The same things were measured in two ways. Each way mixes the same 13 hidden numbers, adds some noise and spreads widely along 6 directions of its own, which tell nothing about the thing.
In the rows, 128 means zero.
Some things both ways: the first way, then the second way.
[ 88 116 163  79  76 129 138 155 192 200  72 124 105 113 129 103 154 118
 133  95 163 152 117 106 163]
[111 122 135 136 125 117  98 140 184  70 135  99 157 115  95 153 172 139
 136  85 151 174  99 175 148]

[127 109 136 181 171 138 135 113 138  66 217 127 133 104 141 157 127  94
  86 116  93 123 125 124 109]
[140 163 146 126 129 120 118 121 116 104 160  99 102 149 104 102 127 100
 145 142 132  93 110 188 144]

[126  94 135 104 116 151 109 123 117 108 137 127 127 108 145 117 149 147
 207 104 106 150 167 143  79]
[127 117 134 140 110 143 124 128 116 157 150 102 112 104  83 137 141 115
 146 126 106  96 102 165 131]

[102 139 123  98 159  85  89 131 153 146  69 132 125 102  36 154 128 107
 123 126  91 115 107 106 173]
[136 123 141  91 116 108 133 158 151  77 105 171 173 131 144  98 148 126
 114  93 126 162 122 115 143]

[118 148 108 120  66 161 133 118  47 113  84 125 139 169 194 123 145 158
 152  40 116 122 137 137  53]
[167 186 181 139 125 124  91 143  75  93 107 103  54 140 110  85 130  71
 121 169 172 106 141 123 169]

[ 99  76 134 132 171 120 137 115 190 161 149 122 129  65  71 137 102 160
 186 109 165 162 143 135 169]
[ 95  72  91 118 141 116 142 131 153 199 152 146 171 108 166 163 118 200
 139 142  82 163 128 111  66]

[103 135 117 112 148 150 120 106 161 130 123 107 128 139 149 161 100 109
 109  83 107 126 142  73 118]
[130 145 118 116 141 153 126 128 113 121 154  91 107 149 164 103 107 105
 136 157 147 127 152 114 122]

[117 147  88 149 160 130 125 106 109  92 136 105 145 161 165 158 119 131
 127 114  91 101 112 107  84]
[139  61 131 109 120 148 100 140 187  85 162 109 159  82 142 133 171 115
 161 101 175 142 144 115  97]

[100 124 171 105 147  96 143 132 197 124 142  96 100  71  95 133 112 109
 159 104  77 158 115 109 161]
[122 108 162 165 115 120 109 112 103 165 141 155 124 148 157 132  96 136
 105 135  88 113 127 118 104]

[150 127 104 136 163 120 149 110 122  69 137 122 145 161 158 107 146 190
 151 104 126 107 119 151  58]
[110 114 179 133 133  88 135  77 156  62  95 138 144 108 144 127 146 156
 127  85 181 133 112 125 138]

[141  97 116 136 122 120 108 106  91 138 135 145 137 123 198 131 152 148
 141 148 156 125  86 153  79]
[101 155 142 164 108 117 114  98 119 122 156 152 121 153 141 128  93 125
 108 125 136 138  88 131 166]

[132 172 118 123 107 125 120 101  92 118 135 105 105 135 120 194 113 100
 108 129 102 108 118 116  96]
[122 123 130 140 121 146 122 120 102 154 126 151  97 164 151 109  65  94
 135 158 108  94 133 154 134]

[120  79 176  89 126 106 115 137 135 156 134 148 134  52  71 119 138 109
 185 125 130 122 138 175 154]
[111 126  97 105 171 126 123 151 110 150 134 150 172 119 134 150 152 161
 108 170  21 137  99  97  92]

[117  98 134 125 171  67  84 111 148 128 155 119 122  57  14 141 104  95
 141 138  70  93  98 123 166]
[130  73 117 111 116 135 142 134 155 137 116 164 142 137  96 116 153 125
 126  91 121 149 109 170 124]

[144 156 127  99 114 125 117 105 120  97 109 134 105 114 104 116 145 151
 201 109  69 159 146 130  85]
[134 117 134 122 110 119 146 112  88 170 126 157 139 141 133 144 102 135
 114 123  82  98 117 127 111]

[131 144 118 158 109 133 153 136 179  90 141 120 103 146 133  82 165 134
 130 102  70 131  96 100  95]
[129  88 118 131 136 126 109 141 127 136 117 121 157  94 131 147 155 151
 114 141  98 136 133  96  87]

[144 116  84 158 132 148  86 104 125  98 144 172 142 108 130  80 150 165
 190 129  89 140 138 118  75]
[156 153 139 126 109 108 129 118 108 139 153 123  89 133 137 107 119 132
 149 145 161 129 136 131 117]

[ 74 127 138 102 174 115 119 115 118 108  95 126 153 104 110 160 110 152
 128  64 126 139 143 124 147]
[117 127  81 106 141 133 159 151  98 163 135  99 177 105 125 138 150 159
 103 161  56 136 139  93  76]

[ 88 101 105 141 153 131 123 129 189  45 151  82  86 145 117 107 148 149
 155  60  51 139 125  53  82]
[106 111 120 133 142 122 132 142  97 122  77 111 154 111 117 133 146 137
  95 126  98 132  93 116 144]

[161 107  72 152 131 107  99  81  22 112 211 145 148 110 112 127 166 151
 172 185  91 100 147 152  83]
[148 130 126  88 116 152  94 135 177  70 143 134 153 128 106 142 149  94
 138 109 145 130 117 164 144]

[135 110 157  90  94 117 122 122 106 203  98 141 108  72 125 139 111 132
 190 101 169 157 142 161 129]
[130 126 130 103 124 145 107 140 142 105 160 136 125 133 111 124 143  83
 146 126 150 118  93 172 162]

[ 77 131 138  68 145 145 175 113  76 119 133 122 133 119 163 148 124 142
 145  67 114 115 155 131 119]
[117 112 137 119 142 145  92 129 151  91 138 136 165  71 134 180 161 121
 137 149 110 132 137  67 101]

[128  77  92 114 160 130  74 111 135 114 130 132 139 110 107 110 142 162
 195 113 104 141 166 107  98]
[141 140 121 106 104 154 138 139 116 136 141  88 111 117 110  93 135 101
 126 137 157 118 130 137 143]

[148 150  84 160 160 118 112  69  75  97 125 133 190 174 168 176 135 197
 134 153 184 115 118 164  72]
[101 113 151 133 107 107 147  94 188 118 138 165 161 121 163 124 116 178
 133  91 140 162 131 134 111]

[107  87 131 113 210 115 126 111 167 126 141 144 140  61  92 130  96 152
 122 102 140 121 114 134 152]
[ 86 130  83  94 152 136 182 134 124 124 136 127 170 102 108 124 162 128
 127 150  92 133 114 114 116]

[141 120 140  32  96 105  70 114  70 207  40 126 156  88 101 161 120 138
 160 127 135 130 102 181 130]
[143 154 123 118 136 126 141 142  92  92 137 144 126 185 120  73 133  90
  92 147  96 141 143 114 126]

[155  96 135 177 106 120 173 119 113 135 179 110 106 114 142 133 136 144
 146  82 154 141 113 181  96]
[123  78 147 132 113 117  95 126 173 115 100 178 152 107  98 169 153 144
 140  71 117 136  58 188 153]

[138 103 105 164 139 113 118  82  93 103 168 112 157 122 152 135 113 175
 142  82 132 128 121 147  82]
[124  93  90 147 119 143 144 111 112 195 124 119 127 139 126 142 119 168
 110 131  95 137 125 140  84]

[129 166 150 111 153  92 128  93 139 135 143 142 135  92 104 148 104  84
  57 120  99  92  94 107 155]
[128 148 120 108 151 125 133 102 139  75 135 150 153 174 171 129 123 137
 115 127 122 148 131 120 107]

[160 156  88 138  64 149 131 130  72 163 102 128  98 147 145 136 144 109
 139 116  90 105  71 147  68]
[151 112 149 168  99 116 100 135  86 160 107 183  70 159 149 125  72 109
 144 132 121 126 130 124 133]

[121 125  93 124 181 135 177  99 118 142 143 116 138 119 159 141 100 163
  78  67 117 112  70 137 118]
[108 111 115 127 110 156 154 144 144  80  96 180 162  91  91 141 174 100
 126 102  96 156 127  92 132]

[ 99  45  77 113 141 155 125 119 116 154 161  83 115  92 115 129 138 199
 161  76 115 174 132 126 121]
[155  79  91 127 140 119  66 160 154  77 124 126 169  85 149 135 162 132
 117 176 143 166 167  55  73]

Other things, the second way, with their names:
(118): [151 115 150 104 109 119 112 138 160 141 141 114 102 122 105 135 143 144
 182  78 152 131  94 206 143]
(5): [136 132 138  95 128 162 124 145 166 117 167  98 153  95 126 109 165 124
 136 145 106 120 160 124  91]
(435): [131 132  85  72 136 144 185 145 119 154 155  78 139 106  72 108 198 142
 139 119 112 146 108 143 110]
(335): [122 129 100 109 130 147 126 166 126 104  98 128 154 122  68 114 176 100
 100 128  87 136  88 165 159]
(184): [117 141 140 134 123 127 151 115  96  95 118 113 113 141 110  97 119  86
 127 133 136 101 132 143 147]
(123): [109 126 134 161 121 129 136 118 104 166 103 140 139 146 177 137  79 163
  96 140  71 130 144 106  97]
(31): [128 128 123 137 109  88 136  95  92 141 148 114 125 150  73 125 112 112
 103 144 135 104 117 174 130]
(12): [151 144 144 123  94 134 119 143 102 137 113 141 119 135 106 138 114 105
 132 111 104 105 108 154 148]
(36): [124 145  84 122 130 151 170 123  89 186 127  97 116 158 135 138 104 152
 124 147  89 133 144 139  91]
(569): [162 114 136  99 112 165  89 141 163  88 150 125 109  96 129  90 154  75
 158 149 188 102 135 141 137]
(35): [128  82 137 154 137  96 109 107 154 146 150  94  94 146 126 160 120 164
 169 103 178 178 149 161  91]
(245): [102  85 104 157 137 106 148 136 118 163  95 144 161 111 180 155 107 202
 135 118  65 160 135  87  71]
(61): [121 133 162 101 132 168 132 148 143 175 137  95 101 123 112 118 125 120
 152 143  90 117 165 151 114]
(420): [143 125 136  80 110 122 126 139 148  87 149 134 164 101 109  93 169 100
 121 123 154 110 101 147 148]
(628): [134 144 128 167 106 128 140 119 117 134 103 188  73 161 158 105  92 140
 171 113 114 128  97 165 138]
(416): [149 107 106 109 117 154  99 145 177 102 133 148 159  92 133 145 168 131
 146 129 122 137 123 136  98]
(127): [148 137 135 103 133 112 156 134  90 127 157 104  93 150  82  82 143  88
 145 151 127 105 151 157 113]
(161): [129 133 158 154  73 151 150 112 135 136 128  97  94 151  51 130 138 112
 138  43 128 126  97 222 161]
(70): [ 89 102  66  93 167 173 182 158  91 166 112  77 181 119 142 147 152 134
 102 144  57 135 126 100  91]
(11): [140 124 118 191  80 113 116 112 101 179 147 117 107 140 140 150  81 151
 138 127 116 111 124 167  96]
(71): [127 135 107  95 180 127 155 140  76 130 115  84 133 141 138 109 151 136
 116 162  84 112 126 114 102]
(348): [143  47 164 151  45 143 136  97 122 205 109 142  86 116  89 122  94 104
 126  76 182  95 136 170 137]
(210): [142 135 120 109 113 179 157 144  96 168 126  88 112 123  96 111 140 104
 130 137  76  88 141 153 110]
(449): [114  61 114 144 135 131  98 117 143 162 126 118 119  99 129 138 115 134
 139 165 142 116 133 141 104]
(228): [145  81  83 163 106  80 108 142  89 170 127 144 127 118  96 153 117 148
 139 145 101 132 111 137  95]
(16): [155 109 132 104 134 137  91 123 138 108 187 124 126 116 133  88 152  96
 125 185 146 104 157 106  90]
(86): [103 128 155 192  98 101 122 135  99 174  74 189 109 159 135 160  72 151
 121 104  67 151 105 156 145]
(658): [114 105 100 144 135  99 132 132 144 120  97 168 134 106 140 145 135 178
 177 106 112 143  68 171 125]
(696): [101 108  96 163 146 134 156 118 119 131  92 137 150 127 193 193 124 204
 146  77  79 182 111  80  81]
(98): [114 176 159 193  80 137 162  65  51 194 147  97  39 176 145 124  31 111
 129 127 165  97 140 141 151]
(616): [146 115  88  82  74 106 140 121 169  89 163 126 204  84 105 158 153 133
 141  90 180 137 114 147 123]
(246): [111  76 132 147 128 140 115 128 142 159  87 189 114 103 154 124 110 145
 148 138 107 128 111 122 124]
(626): [ 95 153 116 185 101 149 191  95  64 185 118 123  87 152 131  98  65 121
 124 153  83  89 141 149 119]
(287): [145 105 106  53 155 144 111 156 180  82 157 104 161  92 126 127 192 132
 178 117 143 135 101 148 118]
(298): [110 132 114 118 141  92 183 124  81 140  60 153 135 138 112 118 121 162
 125 114  77 133  91 140 137]
(670): [151 130 100 122 126 155  90 151 163  55 146  59 137 111 144 120 164 106
 157 121 187 133 120 162 132]
(492): [129 161 156 118 108 157 150  99 127 106 109 118  89 119  93 123 152 109
 146  83 168 120  86 163 182]
(194): [149 100  77  56 150 151  90 158 135 145 179  63 205  73 178 152 143 134
 106 208 128 120 175  49  59]
(631): [137 103 117 126 112 178 146 116  96 139 117  93  94 105 124 110 133  80
 127 152 171  95 159 108 115]
(116): [119 131 110  81 167  97 142 108 128 115 136 119 140 134 146 129 130 157
 148 145 135 131 105 140 120]
(180): [143 109 138 102 146 121 122 101 137 126 153  93 127 179 190 127 100 156
 146  96 155 123 114 168 113]
(634): [137 129 122 108 140 147 143 129 107 138 121  66  98 121  95  96 161 117
 132 141 151 102 112 177 134]
(680): [156 135 121 101 137  96 126 122  91 128 118  99 156 148 187 133  95 160
 103 150 118 128 164  79  82]
(269): [101 172  85  90 189 134 156 136  82  95 152 104 143 169 141 110 135 104
 117 174  85 127  99 117 140]
(664): [ 99 115 132 175 118  96 135 120  92 164  88 188 156 110 125 166 121 178
 101 124  35 132  81 107 114]
(563): [115 109  53 121  92 203 186 138 127 167 106 108 140 107  81 146 153 125
 136  85  93 135  89 169 134]
(301): [100 163 132 102 138 163 158 161 134 113  93 132 148  87 168 113 145 138
 138 132  97 142 116  85 147]
(290): [115  73 110  96 154 108  91 142 155  88 134 170 201 115 172 147 139 135
 123 130 111 133  88 111 118]
(174): [120 147 112 122 132 133 117 169 138  77 122 163 152 128 135 127 144 113
 155 116  80 137  79 149 156]
(154): [117  90 136 118 138 150 101 118 190 124 144  87 134  89 163 157 139 157
 162 124 180 156 158 117  95]
(715): [131  54  71 135 110 115 107 121 151 148 158 137 174 121 159 175 119 159
 125 117 155 169 130 107  75]
(683): [162 142 154 104 119  98 126 101 115  70 169 121  91 122 109  63 151  73
 137 167 224 105 159 114 131]
(235): [152 206 150  85 144 119 122 146  87  36 141 119 123 153 124  73 152  67
 120 147 138 107 100 125 182]
(375): [158 108 110  86 144 160 119 162 123 141 112  89 135 151 137 108 130 122
 127 139  91 115 148 158 101]
(103): [116  71 114  95 157 159  88 154 190 107 139 149 172  67 164 163 177 134
 144 155 134 171 151  60  84]
(466): [122 132 166 164  70  95 113 135 112 158 119 173 129 104 117 124  96 132
 112 126 111 118 110 132 150]
(187): [114 145 112  94 141 152 149 129 152  67 123  89 139 118  94 128 169 101
 142 112 158 149 124 148 147]
(651): [115 154 101  92 162 170 110 142 175  51 157 107 158  88 136  97 181  92
 141 192 139 113 132 129 122]
(676): [107 146 103 108 165 142 163 149  69 165 114  91 127 159 126 119 105 120
 116 173  46 112 145 127 107]
(159): [128 170 128 180  84 136 150 117  35 222 154  97  94 176 132 104  45 112
  72 191  75  91 179 123  95]
(6): [152 148 159 118 122 111  99 143 122  82 123 135 123 138 125 122 141 110
 129 117 128 134 124 128 141]
(250): [134 145 181 123  71 143 152 122 163 124  99 169 117 111  94 119 129 122
 155  69 116 110 125 190 153]

Some of these things the first way, each followed by its name:
[135 155 107 188 110 161  98 106 129  68 133 143 118 150 146 146 128 115
  95 103 113 111 106  94  56] : (658)
[152 104 110  86 159 113 135 138  86 156 118 122 131  93 123 129 122 168
 155 129 128 115 113 188 102] : (184)
[123 130 132 117 118 171  73  96 196  84  74 163 157 144 139  89 136 139
 173  60  98 143 151  77  72] : (435)
[136  80 127 111 149 105 138 157 138 177 152 142 118  58  68  89 147 119
 171 135  89 123 125 164 160] : (6)
[116 124 147 100 148 121 106 109  91 144 101 140 144  98 155 172  97  98
 110  99 136  97 107 139 114] : (269)
[108  84  66 127 182 147 124 114 131 110 143  80 140 135 119 150 114 198
 193  95 119 148 152 126  96] : (245)
[146 118 155 144 128 159 129 135 215 128 139 153 121 118 103 116 132  67
 116 100 111 121 152 100 123] : (287)
[174  98  86 143 134 164 128 115 129  96 126 128 121 143 112 108 147 187
 172  87 113 131 123 158  48] : (298)
[109  86 131 101 119  90  79 115  87 138 121 119 124  81  79 134 133 147
 168 103 120 126 131 140 133] : (335)
[150  57 150  89 184 102 128 132  86 174 129 169 168  73 116  99 114 120
 145  93 157  61 151 189 132] : (492)
[132  78 102  99 175 142 107 115 155 155 122 169 102  48  88 103 142 204
 170 102 133 219 163 122 146] : (616)
[164 153 100 131 122 126 104 101  93  79 142 138 153 150 131 105 153 154
 178 131  72 118 165 127  61] : (210)
[128 126 117 141 167 139 127 106  71  98 134 131 166 110 127 178 100 133
 120  92 109 101 104 178  97] : (127)
[116 109 164  65 111 129  98 140 180 160  93 115  90  91  39 145 118  86
 153 107 112 110 143 108 142] : (246)
[109 109 122 130 106 160 143 105 123 102 149  80 104 148 145 169 125 156
 143  68 145 143 141 120  79] : (449)
[105 185  96 103  57 135  70 101 148 127  65 141  75 134 125 106 157 130
 158 123  61 158  85  35  90] : (715)
[119 112  96 122 138  98  41 136 126 123 139 147 124  95  99  85 154 112
 157 181  65 111 156  65 115] : (670)
[132 144 117 136  95 147 111  80 130 110 146 131 127 119 136 119 130 166
 155  89 110 173 167  93  98] : (416)
[ 76  75 133 150 213  93 141 120  99  68 188 105 134  67 110 161 105 147
 130  77 101 118 103 158 137] : (664)
[125 142 152  42 130 126 131 157 162 193  59 159 103  95 145  94 127 103
 134 119 115 114 114 113 136] : (98)
[151 102 133 128 148 129 126 114 208 136 158  95 108 110 105 131 100 125
 195  99  99 165 183  97 119] : (180)
[ 88 158 106 110  74 128 136 122 130 144 106 101  81 125 103 131 141 152
 186 100  94 160 118  92 120] : (86)
[102 147  87 153 203 114 108 114 174  71 131 150 150 154 111 109 131 127
 126 126  88  82 147  54 114] : (301)
[174 152 112 150  73 198 110  87 196 137 119 128 101 142 164 126 111 129
 125  82 113 171 125  77  63] : (628)
[124 176 115 119 101 157 146 124 182 100 125 114  94 164 113 121 148 107
 133 104  66 126 128  75  94] : (676)
[162 140  85 130 135 167 127  76 160  91 144 104 124 147 192 121 114 216
 161  98 116 184 135 102  45] : (626)
[157 135 119 175 147 113 137 134 176  77 157 134 125 129 119  72 140 124
 145 111  65  98 107 119  83] : (71)
[141 156 141 108  66 202 113  98 180  97  86 142 104 167 142 134 141 134
 152  63 124 158 159  82  57] : (116)
[131 143 128  95 128 150 166 141 157 149  80 114 108 140 117 139 139 154
 120  48 121 171 155 125 128] : (680)
[142 107 110 153 153 131 110  99 109 110 172 128 138 109 125 149 113 131
 129 107 117 120 151 127 100] : (569)
[ 84 129  96 163 167 150 164 104 169  88 180 107 134 170 147 141 119 132
 113  92 112  98 158  59 113] : (154)
